There are 4 ways to turn a row about zero (a turn may also mirror it). The second row of each pair is the first, turned, with some noise. The first 36 pairs use one turn. New pairs use 3 turns, one after the other, and a turn may come again.
In the rows, 128 means zero.
Known pairs, each followed by its turns in order:
[167 129 132  65 165 103 128 106]
[121 111 193  92 129 104  90 132]
(2)

[128 105  93 113 156 113 111 183]
[138 133 115 108 147 199 123 121]
(1)

[155 144  48 129 124 157 116 111]
[182 143 133  96 112 144  77 162]
(3)

[122 166 145  85 116 141 136 148]
[102 156 162 155 126 136  97 138]
(1)

[208 115 129 125 133 125 117  76]
[142  91 129  84 170  75 101 151]
(2)

[139 100 108 149 126 122  73 130]
[106 144  98 112 156 141 112 172]
(2)

[169  93 140 115 120 158 116 132]
[123 158 107 117  91 130 130  90]
(1)

[144 129 120 149  54 181 135 118]
[151 156  64 142 126  73 146 118]
(2)

[119 187 138 161 208 108  90 185]
[114 134  90  21 154 109 125  82]
(0)

[127 171 137 157 126  62 128 150]
[100 127 134  69 165 126  90 159]
(0)

[115 111 117 143  91 120 107 127]
[110  99 100 127 106 133 137 137]
(1)

[134 134 155 127 146 130  90 120]
[127 114  87 142 117 136 146 133]
(3)

[104 167 129 137 173 125 142 137]
[121 120 166 152 141 156 155 109]
(2)

[155 129  48 134 144 139 131 152]
[138 123 101  95  99 123 192 168]
(0)

[126 127 160  49 132 113 107 140]
[141 114  78 119 148 116 138  58]
(3)

[104 113 144 168 157 131 168 185]
[ 62 136 170 159  99 144 118 110]
(3)

[136  72 141 127  99 114 100 161]
[ 94 133  64 118 119 153 127 114]
(1)

[133 158 117 106 143  74 115 111]
[120 129  91  98 174 154 124 130]
(3)

[174 166 150 150 124  57 139 154]
[192  96 156 172 148 142  98 161]
(2)

[130  87 178 142  48 105 126  93]
[136  92 155 125 160  67 196 147]
(3)

[161 107 208 131 113  89 148 113]
[199  81 133  95  97 130 126 154]
(2)

[151 191 123 174 121 146 127 124]
[171 106 150 131  96 102  86 150]
(1)

[131 111 117  48  80  66 144 119]
[ 61 180 122 125 128 148 169 187]
(1)

[116 147 126 110 166 117 131 139]
[112 145 105 133 135 156 114 106]
(3)

[135  91 153 125 156 114 139 129]
[146 102 157 126 118 102 115 108]
(0)

[167 130 131 124 133 137 132 131]
[115 113 138 132 142 115 157 125]
(0)

[162 114  93 153 111 117 134 129]
[133 116  94 140 154 120  92 130]
(2)

[145 122 172 151 117 180  91 108]
[123 175 154 158 152 126 148  76]
(0)

[100  76  83 137  91 129 107 208]
[ 95 170 125 109  34 103 125 160]
(0)

[142 125 117 123  93 126 110 125]
[110 126 115 120  93 134 130 141]
(1)

[ 85 126 100 138  48  48 143 110]
[113  91  88 202  60 121 100 172]
(2)

[108  97  51 135 143 117 104 127]
[165 141 120  92  71 157 150 158]
(0)

[145 134 139 164 160 158  60 184]
[ 99 176 129  73 116 105 164  72]
(0)

[124 160 108  89 143  88 125  81]
[149 159  89 101 182 150 133 128]
(3)

[139 129 169  90 151 145 119 130]
[125 136  84 139 112 109 140  94]
(3)

[121 123 202 117  96 130 120 115]
[ 74 141 111 146 128  76 107 113]
(1)

New pairs, each followed by its turns in order:
[133 136  82 141 159 133  48 208]
[ 64 222 109 181 125 109 132 138]
(2) (2) (3)

[148 136 111 135 161  71 141  74]
[113 141 112 186 114  88 174 121]
(2) (3) (1)

[179 108 122 178 124 120 122 141]
[114  94 128  75 152 142 104 146]
(1) (2) (1)

[161  59 109 164 132 181 147 140]
[119  57 142 106 119 186  92 147]
(3) (3) (2)

[143 119 129 121 198 123 115 129]
[118 168 147 162 136  89 105 138]
(3) (1) (0)

[125 174 123 124 141  92 147 112]
[126 133  93 140  91 107 161 120]
(3) (1) (3)

[118 119  91 147 128 189 134 113]
[ 86 130 115  87 111 145 108  92]
(0) (3) (0)

[156 153 102 128 141 129 122 135]
[153 126 160 139 138 118 115 143]
(1) (2) (2)

[145 104  71 122 154 129 135  86]
[120  93 175 163 113 123 128 166]
(1) (3) (2)

[168 143 103 102  99 142 116 117]
[172 129 125  93 122 134 130  95]
(3) (3) (3)

[146 208  48 129 111 140 119 124]
[129 144 181 211  91 151  96  96]
(2) (3) (3)

[126 113  99 195 208 169  85 142]
[ 95 126 185 166 169  53 175  99]
(2) (2) (1)

[113 175 128 148 133 120 133 124]
[112 120 155 148 120  94 112 126]
(3) (0) (2)

[141 133 108 138 133 208  96 125]
[132 105 119  70 104  85 164 130]
(0) (0) (0)

[146 208 152 134 113 133 165 159]
[146 167 143 122  42 110 126 140]
(1) (3) (0)

[106 160  86 117 135 158 146  81]
[171 136 111 116 155  69 115 124]
(0) (1) (2)

[ 91  59 121 125 127 208 128 158]
[104 106 155  24 126 119  93 124]
(3) (2) (3)

[ 92 151  52 135 208 148 136 119]
[148 136  99  99 199  72 187 100]
(2) (1) (1)

[104 172  88 147 114 178 144 145]
[156 149 170 136 170 150 109  77]
(3) (2) (2)

[ 85  61 144 115 131 112 108 119]
[127 101 168  95  96  92 132 169]
(0) (3) (0)

[112 147 121 128  85 150 140  97]
[144 152 151 144 125 151 139 170]
(1) (0) (2)

[ 50 138 208  96 122 150 140 175]
[105  98 168  24 160 140  88 140]
(2) (3) (0)

[ 87 136 133 123 162 125 136 126]
[131 134 104  92 130 115 157 138]
(1) (0) (3)

[149 149 104 142 176 205 139  84]
[151 126 157 146 115 105 215  87]
(2) (2) (3)

[149 127 145 163 110 156 128 134]
[109 162 127 126 125 116 166 136]
(3) (2) (0)

[130 140 133 165 149  84 113 107]
[ 89 110 110 155 136  91 108 132]
(0) (3) (2)

[125 126 126 126 159 163 108 114]
[ 96 125 152  99 116 129 124 114]
(3) (3) (0)

[145 208 121  99 115 113 114  75]
[149 106 115 170 131 216 112 135]
(1) (1) (3)

[112 128 133 127 118 104  55 110]
[142 101 112 128  91 131 168 176]
(0) (1) (2)

[ 94 185 134 134 144 135 112 143]
[ 91 124 145 138 150 148 141  76]
(3) (2) (2)

[117 129  82  93 104 135 104 165]
[147 127 142 178 173 105 114 113]
(3) (0) (0)

[ 85 103  81  94 124 112 183  95]
[137  86  96 180 109  92  94 172]
(2) (0) (3)

[133 108 142 134 108 136 122  50]
[135  98 143  96  70 109  96 143]
(3) (0) (0)

[164 118  74  91 109 123 107 105]
[165 137 139 181 105  93  99 139]
(3) (0) (0)

[145 128 105  85 137 161 169 139]
[139 121 160 149 135 126 129  68]
(3) (0) (1)

[125 128  61 106 107 128 139 134]
[110 150 170 108 155 143  90 136]
(1) (3) (0)

[102 134 126 106 123 144 139  97]
[124 109 109 110 119 144  97 110]
(2) (0) (1)

[ 79 152 132 139 129 106 154 129]
[101 129 145 120 150  93  89 131]
(2) (3) (0)

[176 124 171 180 134 147  93 128]
[121 178 138 146 154 181  87 146]
(0) (3) (3)

[202 126 163 100 185  48 124 107]
[ 32 194 158 148  86 151 154 122]
(0) (2) (1)

[140 114 120 115 183 123 143 109]
[114 119  92 154 132 101  93 123]
(3) (1) (1)

[126 121 163 151 170 161 124 136]
[108 148 104 128 170 161 136 109]
(1) (2) (1)

[139  48 190 125 153  96 136 121]
[ 98  68  94 136 181  92 151  89]
(1) (2) (1)

